All groups share one centre, and each spreads out both ways along 11 directions, with some noise.
In the rows, 128 means zero.
Known rows, each followed by its group:
[131 155 179 108 104 128 128 123 107 127 212 106  77 132]
J_670
[164 120 142  78  94 156  90 103 112 138 129 138 154  99]
J_574
[142  65 123  75 146 150  73  78  96 173 152 143 121 100]
J_421
[148 154 206 118  95 119  98 152 159 170 121 110 150 101]
J_421
[167 112 135 110 101 137 104 111 136 189 200  85  96 146]
J_627
[105 104 101  97 123 100 122 128  88 134  86 147 168 157]
J_627
[151 109  64 156 137 135 126 118  99 131 137  88 126 136]
J_421
[125 146 132 188  58 112 122 146 100 119 117 100 166 108]
J_421
[100  86  70 147 143 133 134  93 117 106 184 151 122 124]
J_627
[117 150 157  94  69 149  76 122 145 151 112 123 149 101]
J_574
[174 136 132 169 109 100 177 148 121 124 125 103 149  89]
J_574
[134 126 149 134 171 120 134 133 134 133 138 110 100 157]
J_627
[138  67 142  89 145 130  70  88  72 172 144 139 115 140]
J_421
[126 112 170 117 147 107 157  96 102 115  41 123 139  38]
J_627
[163  84 121 121  73 123 127 131 113 196 168 132 169  87]
J_670
[108 136 131 113 127 120  90 140 153 149  70 135 121 190]
J_627
[168 112  83 114  63 155 101  90 100 113 157 160 119 138]
J_421
[ 89 121 101 135  64 156 116 121 128 126  63 130 193 119]
J_670
[ 75 127  83 126 102 153 110  78 140  87 165 139  99 138]
J_421
[142 140 121 120  84 135  82  93 160 130  83 116 114 127]
J_670
[118  91 110  86  62 155  93  93 119 167 164 157 148 106]
J_421
[107 120 214 117 130 160 138  78 135 124 118 122  89  44]
J_627
[105 118 143 130 121 177 170 115 173  98  83 149 136 170]
J_670
[110 118 138 125 110 159 157  98 149 129 116 126 123  61]
J_627
[117 119 111 125  69 140 135 137 147 163  82 142 169 111]
J_627
[ 94 112 153  48 152 143  90 120 143 154 109 160 164 126]
J_670
[186 115 156  95 197 128 110 102 122 121 130 120 118  85]
J_574
[121  91 122  69 187 151  91 118 112 128 168 171 152 158]
J_574
[171 122 110 105  69 140 100 110 120 167 109  99 160  78]
J_574
[133 121  92 106  80 107  69 115 177 193 113 132 139 114]
J_574
[107 105 127 160  47 123 134 100  66 100 152 154 146 106]
J_574
[106 101 123 182  78  96  99 132  65 104 149 170 167 141]
J_574
[123 145  81 154  82 120  91  92 124  90  93 117 141  80]
J_421
[ 65 132  80 110 150 157  95 115 166 100 135 154 148 129]
J_627
[122 113 159 130 125 109 130 123 130 125 157 158 123 123]
J_574
[119 131 137 165  86 122 116 120  81 135 150  75 136  73]
J_670
[ 86 135 138 135 106 151 156 146 140 127 172 126 154 137]
J_421
[120 141  81 105 123 152 123  90 122 123  88  66 117 109]
J_574
[135 107 124 152  61 107 109 143  93 135 116 160 191 135]
J_670
[120 107  81 117  73 149 124  86  72 135 120  90 129 132]
J_574
[108 121 130  94  24 142 132  84 104 101 151 179 116 145]
J_421
[ 91 129 156 174 119  97 132 138  97 112 120 119 128 142]
J_574
[128 104 199 122 137 115 205 163  90 121 179 167 158 150]
J_421
[ 98 154 190 118  99 134 127 127 150 143 139  94  95 154]
J_421
[131 118 142  98 154 149 176  88 144 105 173 127  84  96]
J_670
[ 57 107 114 154 168 162  89 125 163 148 124 122 126 136]
J_627
[132 132 101  99  35 149 123 134 132 146 160 143 185 110]
J_627
[186 133  78 140  88 139 121 120 132 116 161 134 112 160]
J_421
[141  86 117 103  49 111 155 120  78 145 188 187 152 147]
J_670
[158 123 101 160 140 139 161 139 131 132 158  89 163  68]
J_574
[ 87 112 102 115  92 178 174 106 165  84 119 184 136 197]
J_670
[117 114 122  99  58 135  80  74 129 117  87 159 108 158]
J_670
[101 176 114 143  61 106  63 155  84 120 176 110 140 153]
J_670
[158 109 104 145  54 120  90 117 143 114 107 199 172 143]
J_670
[113 119 106  75 143 123 162 118  83  91 183 135 170 124]
J_627
[158 100 132  98  90 142  99 131 172 188 164 175 155 107]
J_627

New rows. What belongs after each?
[105  80 162 166  82  91 145 116  55 128 151 159 143 123]
J_574
[127 126 167 122 109 118  80 108 126 112  97 158 122 148]
J_670
[ 61 119  70 172 156 119 124 140 169 129 163 128 157 107]
J_574
[120 127  94 112  44 163 105  88  79  94 136 136 139 132]
J_574
[142  89  89 165  74 129 164  87 112 119 101 123 130 119]
J_670
[147  80 148 160 113 117 124  75 117 112 135 182 122  35]
J_627
[ 73 123 162 118 115 139 132 135 157 132 198 170 113 167]
J_574
[152 138  99 186  92 149 121 130 120 110 161  98 133 114]
J_421
[133  93 166 150 152 117 146 123  54  84 170 157 143 130]
J_574
[ 99  98 130 113 147 138 102 120 144 148 133 160 145 119]
J_627
[189  99 138 177 107  93 152 106 110 120 139 148 109  92]
J_627
[123 124  99 140  98  93 137  85 129 108 101 118 129  67]
J_421
[183 153 100 148 102 148  88  98 142  84 147 132  96 113]
J_421
[ 69 124 145 162  83  94 155 129 120 113 131 153 132 131]
J_574
[156 107 136 196 111 134 123 122 132 140 156  98 125 111]
J_670
[ 87 116 154 171 135 161 155 131 145 127 128 125 142  74]
J_627
[129 114 112 164 137 163 134  97 184 110 103 115 111 144]
J_670
[134 148 152 130 152 158 138 108 148 101 211  89  87 106]
J_627
[146 102 146 106 170 114 167 132  98 149 169 103 139 121]
J_627
[ 86 113 139  82  78 200 102  60 176 124 121 149 104 122]
J_670
[ 78 126  57  96 119 125 140  90 154  98 113 141 144  97]
J_421
[188 108 155  77 112 123 159 100  83 158 109  96 100 145]
J_574
[151 115  78 110 101 189  76 123 137 141 182 153 171 104]
J_421
[143 136 132 142 110  79  88 142 187 146 133 150 169  88]
J_421
[135  94 182 160 169  50 108 119 114 130 126 148 152  57]
J_421
[ 98 138 136 152 159 122 154 153 152 107 146 137 159  98]
J_574
[135 159 137 119  80 125 129 108 118  93 126 119  99 153]
J_627
[109 126 185 114 157 136 123 149 150 143 172 145 138 132]
J_574
[142 107 113 137 102 141 114  88 154 113 140 157 102 154]
J_670
[126  92 169  94 125 152 115 105  72 110 169 172 167  96]
J_574
[174 142 212 152  79 111 139 120  94 113 147 113 105 110]
J_627
[166  92  87 191  98 126  84 107 163 133  92 146 138 169]
J_670
[167 153 147 164  90 167 121 139 138  94 195 136 161  77]
J_574
[163 137 137 172 126  94 176 151  99  98 185 124 111 160]
J_670
[191 100 147 173 117  84 176 143  81 149 201 111 118 119]
J_670
[141  99 148 100 141 135 159 127 143 141 126 159 166  93]
J_670
[116 129 175 117 132 166 133  94 109 102 150 101 120  71]
J_574
[ 91 157 135 137 117 123  98 148  98 126 171  91 128 145]
J_670
[141 112 143 135 173  91 136 106  79  92 149 114 103 138]
J_627
[119 122 140 116 133 120 151 128  67  75 210 148 168 118]
J_627
[131 100 122 175 158 145 177 101 160  63  95 166 120 168]
J_670
[135 118  92 102 123 140 140 117 145 168 188  97 112 122]
J_670
[131 107 166 112 109  74 174 132  99 106 136 192 146 149]
J_421
[101 125 186 120  92 144  69 149 144 144 135 193 161 144]
J_627
[133 108 110 140 112 130 204 118 119 127 106 101 114 170]
J_670
[104 125 133 164  65 114 143 131 101 133 114 100 173  71]
J_421
[119 125 147 115 139 147 137 104 109 127 141  91  97 138]
J_574
[ 74 126 196 104 110 102 138 107 105  93 117 161 127 128]
J_421
[108  80 176 117 146  98 209 135  68 131 168 156 134 166]
J_421
[145 141 142 134 121  89 140 148 157 123 146 162 111 177]
J_574
[119  77 144 116 156 113 105  73 129 134 188 158  99  92]
J_421
[117 118 108 120 114 131 166 122 103  84 185 160 158 121]
J_627
[144 109 152 149 107 124 161  85 114 112 143 126  78 107]
J_627
[141 148 103 129 118 186 129 134 109 109 154  99 111 178]
J_421
[174  57 165 169 162  97 150 119 112 126 102 180 147 152]
J_670
[190 115  88 156 147 143 121 116  84 100 162 117  89 173]
J_421
[149 141 129 104 140 123 148  95  97  76 201  98 104 119]
J_627
[134 130 113 180 102  98 152 163 143 137 164 127 144 147]
J_574
[115 139 171  67  98 149 157  85 149 112 100 151  82 129]
J_627
[ 87  86 101 111  66  89  52 106 130 164 135 197 147 153]
J_574
